The first 10 rows are patterns. Each new row is the sum of 3 different patterns, raised or lowered, with some noise. Before adding, each is slid sideways (what falls off one end comes back at the other) and multiplied by a number that may be negative. Names go in the order of the patterns.
In the rows, 128 means zero.
Known rows, each followed by the names of its patterns:
[124 165 133  94 142 146 122 121 124 123 132 155 130 138 137 119 123 115
 114 112 149 128 133 132 135 134 162 129 121 118 133 125 129 122 142 120
 104 157 119 130 129 125 125] => Rira
[127 117 131 112 105 124 120 133 125 114 117 148 119 127 128 113 161 126
 125 143 126 128 163 119 128 129 116 109  91 130 112 127 146 130 118 129
 122 139 125 127 142 111 136] => Lam
[136 127 140 112 134 129 149 134 157 133 149 132 113 125 117 110 139 112
 148 124 126 127 145 135 122 129 124 131 158  91 108  91 119 139 115 133
 127 134 126 130 136 143 116] => sud
[122 128 119 142 128 151 115 125 131 151 165 133 135 129 128 110 128 128
 123 133 127 133 117  91 123 137 109 129 129 165 132 124 121 128 132 133
 134 137 128  91 131 116 134] => kesa
[103 127 131 130 128 133 145 137 165 131 140 123 128 128 141 145 138 135
 130 104 129 127 117 123 128 130 129 122 118 129 129 124 101 128 113 128
 149 136 112 151 142 131 141] => tevot
[130 126  91 125 102 125 141 113 137 141 126 115 109 119 146 132 123 154
 149 133 131 119 128 108 145 141 112 110 109  91 135 119 137 134 140 110
 127 133  91 121  94 114 144] => fuv
[148 112 139 126 105 133 127 133 137 151 138 127 114 125 101 130 138 139
 108 107 125 143 146 143 150 159 141 147 126 131 142 129 136 136 132 121
 141 130 123 150 127 105 112] => pev
[147 123 141 115 108 136 122 115 134 102 165 134 151 126 129 126  91 128
 134 129 131 149 128 120 120 128 143 149 130 107 112 128 145 112 124 130
 109 128 135 122 123 125 160] => Sutes
[113 128 125 128 165 140 118 126 129 103 116 160 135 137 128  91 123 122
 127 124 105 121 141 136 143 136 152 130 124 134 133 134 123 116 129 132
 124 117 117 127 133 111  91] => Berin
[ 99 125 165 134 100  98 124 116 139 119  94 124 129 149 119 144 124 132
  97 148 129 116 111 123 129 112 127 134 103 150 128 115 131 138 121 137
 165 145 131 138 122 138 126] => kizu

New rows, each followed by the names of its patterns:
[144  98 147 121 159 160 128 119 131 112 173 125 162 146  76 155 130 135
 123 142 114 158  87 163  92 133 124 171 193 133 115 122 103  91 112 135
 144 136 126 136 107 126 123] => sud kesa Sutes
[117 111 121  90 128 106 122 139 145 137 117 119 171 144 116 171 105 141
 151 119 138  96  92 112 111 148 156 119 148 160 107 140 127 131 149 120
 115 136 137 109 153 107 135] => Lam pev Sutes
[181 148 162 121 145 130 140 124 141 169 163 185  92 139 161 102 103 152
 157 158 148 152  74 125 143 136 156 176 144 154 138 104 128 149 129 100
 160 102 165 179 136 116 162] => Rira tevot fuv
[114 122  71  85 103 118 135 161 102 119 129  83  91  93 106 135 136 126
 119 109 136 102 158 144 108 117 107 101 102 115 128 135 122 156 127 132
 101 117 101 140 132 149  85] => Rira kesa fuv
[151 179 128 104 112 163 145 156 145 126 143 196 162 131 157 145 158 138
 164 170 127 110 182 150 120 156 155 123 173 164 142 122 162 160 146 149
 166 145 164 177 172 188 130] => Rira Lam kizu
[157 168 151 127 124 143 144 157 156 162 120 137 173 189 153 134 135 141
 121 154 123  99 127 135 140 142 146 145 123 149 161 145 158 122 165 168
 176 119 154 140 160 170 175] => Rira sud pev
[161 172 160 158 214 144 130 154 154 164 213 174 166 156 135 193 173 159
 133 139 147 163 147 178 147 142 161 188 200 158 161 193 186 151 170 145
 154 201 167 152 164 110 154] => kesa Sutes Berin
[130 117  89  88  69 139 131 109  95 127 101  89  70  71 117 161 118  90
 126 124 154  98 136 132  95 105  80 110 110 100 117  87 139 113 112 110
 121 134 124 127 110 147 140] => pev Berin kizu
[147 132 112 152 167 151 120 141 126 149 159 184 165 149 175 135 128 136
 173 136 165 137 121 151 146 174 149 152 162 194 161 140 156 177 139 150
 170 153 154 139 144 157 139] => kesa Sutes Berin
[161 112 177 116 102 100 121 114 127 114 124 131 132 163 119 112 134 115
 164 162 156 132 110 130 135 120  88 137 161 133  99  78 120  94 102 112
  91 103 129 152 101 131 141] => Lam fuv kizu
[173 149 182 149 128 154 168 152 141 169 166 169 154 123 166 139 176 145
 142 146 128 175 144 156 162 164 155 171 112 141 147 133 109 128 141 172
 158 155 171 152 171 174 159] => Rira fuv pev
[161 116 139  97 129 122 120 114 171  93 158 144 150 153 127 138 112 130
 155 133 129 157 131 113 116 102 122 123 131 119 125 122 149 137 140 103
 113 159 148 138 138 119 162] => Lam Sutes kizu
[169 137 137 131 118 137 138  93 123 117 140 139 113 159 117 117 139 169
 146 137 134 150 160 185 141 169 136 182 134 170 150 179 131 134 146 136
 133 149 127 177 126 134 106] => sud pev kizu
[200 146 139 107 124 144  78 128 125 156 167 144 134 122 135 148 144 145
 163 151 149 159 138 159 118 136 131 137 144 140 139 142 156 124 140 154
 133 186 192 122 159 135 165] => Rira Lam pev
[121 130 111  99 137 121 147 151 116 133 116 123 135 119 101  96 121  93
 100 125 111 129 161 124  64  95  92 110 131 113 149 111 102 171 103 116
  92 103 104  92 136 115  84] => Rira sud Berin
[138 136 137 137 132 116 128 110 146 177 156 139 118 137 144 127 164 116
 104 128 126 105 108 111 118 138 124 126 123 100 135 147 126 100 103 193
 143 161 156 134 123 133 133] => pev Sutes kizu
[ 85 107  97  96 120 113  95 119 124 112 109 134 147 102  94 130  96 110
  76  96 103 114 116 116 108 128 114 129 159 122 117 109 127 112 101  93
 119  77 132 122  97 109  83] => kesa pev Sutes
[133 121 126 142 137 121  96 102 141 108 119 121 145 112 126  99 104 119
 118 120 151 148  95 123 106 156 104 116 149 143 131 177  86 123 126 140
 148  92 131 127 129 135 133] => Lam kesa Berin
[141 133 148 122 124 168 155 147 127 121 146  94  82 134 161 141 122 111
 103  98 136 118 118 128 124 137 118 157 132 120  85 128 134  85 109 125
 112 127 119 138 124 149 124] => Lam Berin kizu
[135 109 134 128  90 115 133 140 118 117 148 130  98 162 124 100 136 130
 119 129  95 155 115 158 126 123 139 117 148 141 160 141 145 135 129 138
 134 124 141 136 121  96 102] => tevot Sutes kizu
[128 156 158 144 167 150 126 138 133 146 133 152 156 185 182 146 160 167
  83 115 153 130 126 161 137 145 123 106 162 165 142 133 127 110 155 169
 132  95 138 136  96 123 136] => Rira tevot Berin
[187 144 126 144 125 108 146 120 138 146 146 130 133  71 101 143 105 132
 137 158 145 122 116 142 160 181 137 140 119  80 150 118 132 131 110 125
 149 115 163 112 157 156 152] => Lam kesa Sutes
[145 183 164 177 143 177 143 159 145 145 177 152 166 160 119 154 188 163
 167 166 146  84 115 149 136 163 134 157 180 179 129 134 189 182 178 148
 153 132 166 173 145  99 135] => fuv pev kizu
[134 175 130  96 110 136 127 127 124 101 141 167 131 103  66 118  79  91
 120 137 136 138 126  92 109 114 133 154 124 137  66 125 132 122  92 117
  87  97  84 135 101 111 106] => kesa Berin kizu
[138 111 122 121  98 123 124  90 125 134 147 122 101 124 143 107 141 152
 129 151 148 130 129 140 137  77 122 168  86 118 140 152 109 131 113 117
 152 138 115 136 143 177 182] => Rira kesa Berin
[113 146 141 151 131 159 144 104 114 134 132 146 155 167 132 156 170 139
 110 141 157 151 124 121 115 118 141 124 128 182 179 176 163 117 128 128
 121 122 150 110 133 111 160] => Rira sud fuv
[ 74  87 138 141  80 141 179 121 111 122 127 125 143 142 142 140  89 101
 116 147 125 165 116 159 140 123 147 151 105 132 110 149  90 106 125 138
 134 117 146 121 141 141 119] => Rira sud Sutes
[146 169 141 143 120 104 143 145 146 147 183 155 130 158 153 117 153 168
 146 127 159 102 161 142 147 147 134 141 146 162 154 143 161 132 139 146
 157 158 140 124 134 155 148] => sud pev Berin
[159 132 111 112 134 143 128 112 149 142 152 133 149 129 118 153 126 118
 144  92 139 132 117 113 130  92  93 106 140 116 127 133 129 160 142 116
 134 171 126 133 129 111 124] => kesa fuv kizu
[114 114 138 123  91 136 114 134 133 135 125 119  89 127 140 125 118 123
 140  87 110 127 116 149 142 112  92 112 100 107 162 122 130 127 109 144
 121  90 111 143 111  88 100] => pev Berin kizu
[ 99 119 139 157 136 112 146 105 103 127 127 122 129 174 138 148 138  88
 102 127 160 122 174 110 132 136 142 121 124 122 105 120  91 101 118 105
 103 112 106 126 127 148 106] => fuv pev Sutes
[118 118 106 116 142 108  89 145 100 127 121 106  93 126 135 146  94 127
 139  96 103 126 105 118 131  94 162 119 110 122 119 105 142 110 115  99
 104  91  84 156 110 124 141] => Rira Lam sud
[109 147 134 101 152 171 155 128 145 119 146 126 129 104 102 137 111 147
 136 142  88 106 131 126 142 125 118 118 102 144 127 149 141 109 114 126
  91 106 119 122 101 114 110] => pev Sutes kizu
[157 153 134 153 120 162 123 123 146 105 123 165 147 165 171 166 114 161
 165 203 161 131 171 164 158 145 130 137 123 151 155  94 120 122 127 153
 172 146 138 130 133 104 137] => sud fuv Berin
[167 155 162 164 162 140 169 117 180 168 169 146 188 172 172 172 162 156
 183 142 167 171 175 178 178 168 157 163 162 160 179 186 169 164 136 151
 163 155 158 174 196 184 163] => sud kesa tevot
[173 129 133 129 133 120 140  99 146 127 147 139 150 151 171 170 132 138
 121 138 183 116  87  83 152 167 125 140 155 165 157 151 125 150 138 162
 137 166 123 143 130 175 138] => sud pev kizu
[132  96  92 124  63  84  85  99 107 116 143 110 136 131 110 118 121  95
  99 103 133 106  86 105 121 128 162 125 158 163 110 131  93  97 144 102
 120 120 110 103 147  96 101] => Lam sud pev
[152 124 160 177 141 159 158 139 160 179 130 145 150 136 147 101 133 130
 142 114 140 124 141 144 172 179 152 162 141 150 147 126 158 148 119 146
 127 143 147 123 154 124 186] => Rira Lam kesa
[111 131 131 123 110  95 136 137 116 145 148 117 147 156 156 128 177 146
 127 167 128  99 125 124  96 123 148 164 111 143 116 142 145 162 156 126
 153 135 129 118 102 113 138] => Lam pev Berin
[101  92 128 126 111 134 114 127 100 141 133  85  98 146 148 136 142 112
 113 111 111 135  94 121 109 136 120  77 143 125  99 112 111 113 125 125
 123 115 110 107 125 129 140] => Rira kesa Sutes
[162 149  84 111 178 136 119 148  95 194 164 158 133 122 135  84 130 111
 153 115 158 145 142 127 125 154 149 132 154 110 135 168 125 128 144 112
 115 141 128 125 140 176 154] => tevot Sutes kizu
[130 150 135 127 133  65  95  92 108 126 105 119  96 128 121 109 122 133
  96 129 163 133  81 126 129 138 123 116 123 128 141 115  92 114  95 104
  97 120  71 131 113 129 133] => Rira Lam sud
[138 152 130 115  61 113  54  86 112  86 110 117 107 104  97  96  95 157
 117 165 145  87 130 126 132  79 143 114  95 113 108  77 118  89 113 106
 123  98 112 118  81  81  73] => sud fuv pev
[151 146 111 167 170 142 143 157 159 181 162 133  95 175 142 172 168 161
 147 145 164 159 183 144 143 125 153 155 131 126 184 124 108 159 123  81
 128 116 125 161 177 165 156] => Rira sud kizu
[142 153 137 166 119 137 186 166 184 168 180 148 129 156 161 141 174 129
 153 140 128 163 128 132 140 172 172 173 158 166 157 191 163 149 140 190
 158 149 162 131 112 120 169] => Rira Lam Berin
[184 133 206 150 154 132 145 141 160 157 169 128 189 130 140 139 146 118
 158 172 164 161 157 159 179 138 118 136 176 161 143 122 127 170 177 150
 131 104 178 190 173 171 151] => sud tevot kizu
[114 115 106 130 127 152 107 138 115 142  94 148 135 118 130 123 145 126
 120 128 106 166 146 125 137 123 114 122 155 120 127 142 116 138 121 104
 103 140 122  88 100  95 129] => tevot fuv kizu
[110 116 102 113 148 109 108 105 117  82  74 141 117  93 100 112 130 105
 127  99 109 113  98 128 153 122  80  97 114 130 111 105 110 120 113 147
  71  82 104 125 136 126 101] => Lam kesa Sutes
[ 95  81 122 105  90 112 118 107 159 128 165 119 131 110 124 145 130 134
 120  84  89 118  94 104 105 115 113 105  73 116 110 106  90 163 136 114
 138 126  78 115 157 130 137] => kesa tevot Berin
[115 125 143 144 129 133 112 129 118 111 119 100  83  75 149 100 122 112
  85 118 113 113  99 142 127 127 102 112  95 129 130 125  97 108  91 124
 149 138 134 158 137 115 119] => tevot pev Berin
[136 160 182 160 140 134 135 147 165 166 163 147 146 164 126 140 127 158
 136 152 186 158 158 167 115 203 144 179 118 147 160 144 194 122 146 148
 127 119 159 120 161 141 148] => Lam sud Sutes
[168 144 138 199 159 121 151 116 177 125 166 163 145 129 176  94 152 141
 170 174 133 139 135 149 110 147 111 129 162 159 147 103 123 106 162 148
 127 161 179 131 129 116 142] => Lam kesa fuv
[161 156 161 167 108 136 159 143 160 151 132 177 168 147 133 141 163 118
 173 148 151 133 168 186 137 132 131 145 140 119 145 124 125 166 137 139
 139 123 141 164 152 146 160] => Rira pev Sutes
[109 113 154 137 155 125 137 140 125 129 128 142 154 133 109 119 148 141
 132 131 146 174 129 113 132 137 126 178 162 139 122 117 101  97 124 155
 147 163 130 107 137 110 139] => Lam fuv Berin
[ 85  72  96  93  99 114 117  90  96 133  75  97 121  97  73 126 106  52
  63  77  66 119  81 110 136 132  48 103 133  85  90  95  55 108 130  91
  87  79  84  79 114  79 127] => tevot fuv kizu
[130 139 100  63 113  92  76 104  87 117 110  78 135 110 125 126  93  85
  99 119 110  83 119 118  73  97  98  86 151 126 112 140 117 115 120  96
 109  98 132 118 126 120 121] => Rira Lam tevot
[137  88 129 135 120 100 106 104  75  96  95  88 127 105 146 140 112  65
 127 132 149 135 118 137 115 117 131 110  85 148  91 118 112 123  70  79
 127 110  91 125 115 102 126] => Lam tevot kizu
[161 137 121 136 142 160 124  89 127 114 136 102 137 118 146 134 103 103
 122 123 135 129 112 112 111 114 105 139 137 111 134 126 149 140 103 150
 147 137  92 118 112 138 144] => Rira fuv pev
[125 102  96 130 119 128 148  84  96  80  83  98 102 106 101 116  84 150
 106  84  94  93 126 119 114  89  41 113 109  75  99 108 113 103 105 101
 115  79  83  93  97  87  90] => Rira sud fuv
[164 107 121  97 128 133 139 146 123 113 104 155 131  96 131 138 131 117
 150 124 104 140 144 165 136 136 124 131 156 126 141 150  97 125 108  89
 101 118 134 133 137 126 147] => Rira kesa fuv
[122 147 159 141 139 151 127 203 144 148 148 172 136 167 129 118 131 143
 121 135 158 135 141 163 147 113 147 146 166 149  96 139 108 157 163 142
 169 137 142 138 140 162 156] => Lam sud pev
[159 133 158 141 135 147 166 183 164 132 134 147  77 126 137 159 133 128
 156 153 150 189 168 184 189 171 175 145 157 139 165 142 145 173 160 179
 154 157 135 105 159 168 142] => kesa fuv pev
[125 141 101 126  93 140 133  95 100 129 119 132 110  98 107 154 130 153
 136 106 139  73 132 114 100 107 109  81 122 106 127 103 155 138 107 118
 118  79 114 133 124 137 117] => Lam sud kizu
[128 124 144 165 128 131  88 141 121 146 148 129 139 128 151 141 102 135
 139 148 156 170 131 130 152 129 157 108 140 138 166 125 148 165 102 113
 144 115 112 132 142 148 126] => tevot fuv Sutes
[126 103 115 128 101 142  87 143 114 100 103 119 124 109 122 122 132 139
 116 104 118 113 131  93  79  93 115  97  84  82  74 122 107 122  94 110
 125 147 101 119  76 101 119] => sud kesa fuv
[119 102 128 114  99 110 133 160  91 127 124  80 121 152 129 102 123 135
 134 128 137 106 102 127  95 115 141 117 154 141 132 118 115 119 117 121
 111 114  87 115  98  91  96] => Lam pev Sutes
[149 144 143 191 167 144 141 159 170 140 178 157 118 173 175 146 149 166
 174 183 175 153 148 159 140 136 135 140 140 198 160 178 159 157 147 148
 132 153 140 164 166 155 138] => Rira tevot Sutes
[111 130 144 110 124 168 169  91 131 144 133 139 139 118 132 154 145 151
 104 135 120 107 108 126 113 113 127 166 111 145 132 131 124 131 113 129
 120 121 104 128 120  95  86] => pev Sutes kizu
[168 136 162 153 162 153 186 138 118 113 119 114 141 120 169 113 108 179
 139 143 132 123 152 134 198 116  82 116 166 139 121 139 123 132 138 139
 146 159 132 142 114 136 100] => Rira Lam sud
[150 138 102 169 139 136 138 183 143 174 141 132 150 154 146 192 174 172
 168 161 148 113 154 149 162 123 112 148 140 175 156 194 171 185 166 149
 153 162 142 183 107 148 112] => sud kesa pev
[140 163 135 155 160 176 123 141 142 171 157 187 146 175 151 171 137 185
 169 113 180 145 161 171 131 168 124 172 172 170 149 141 167 145 150 171
 112 152 119 123 162 149 140] => Rira sud fuv
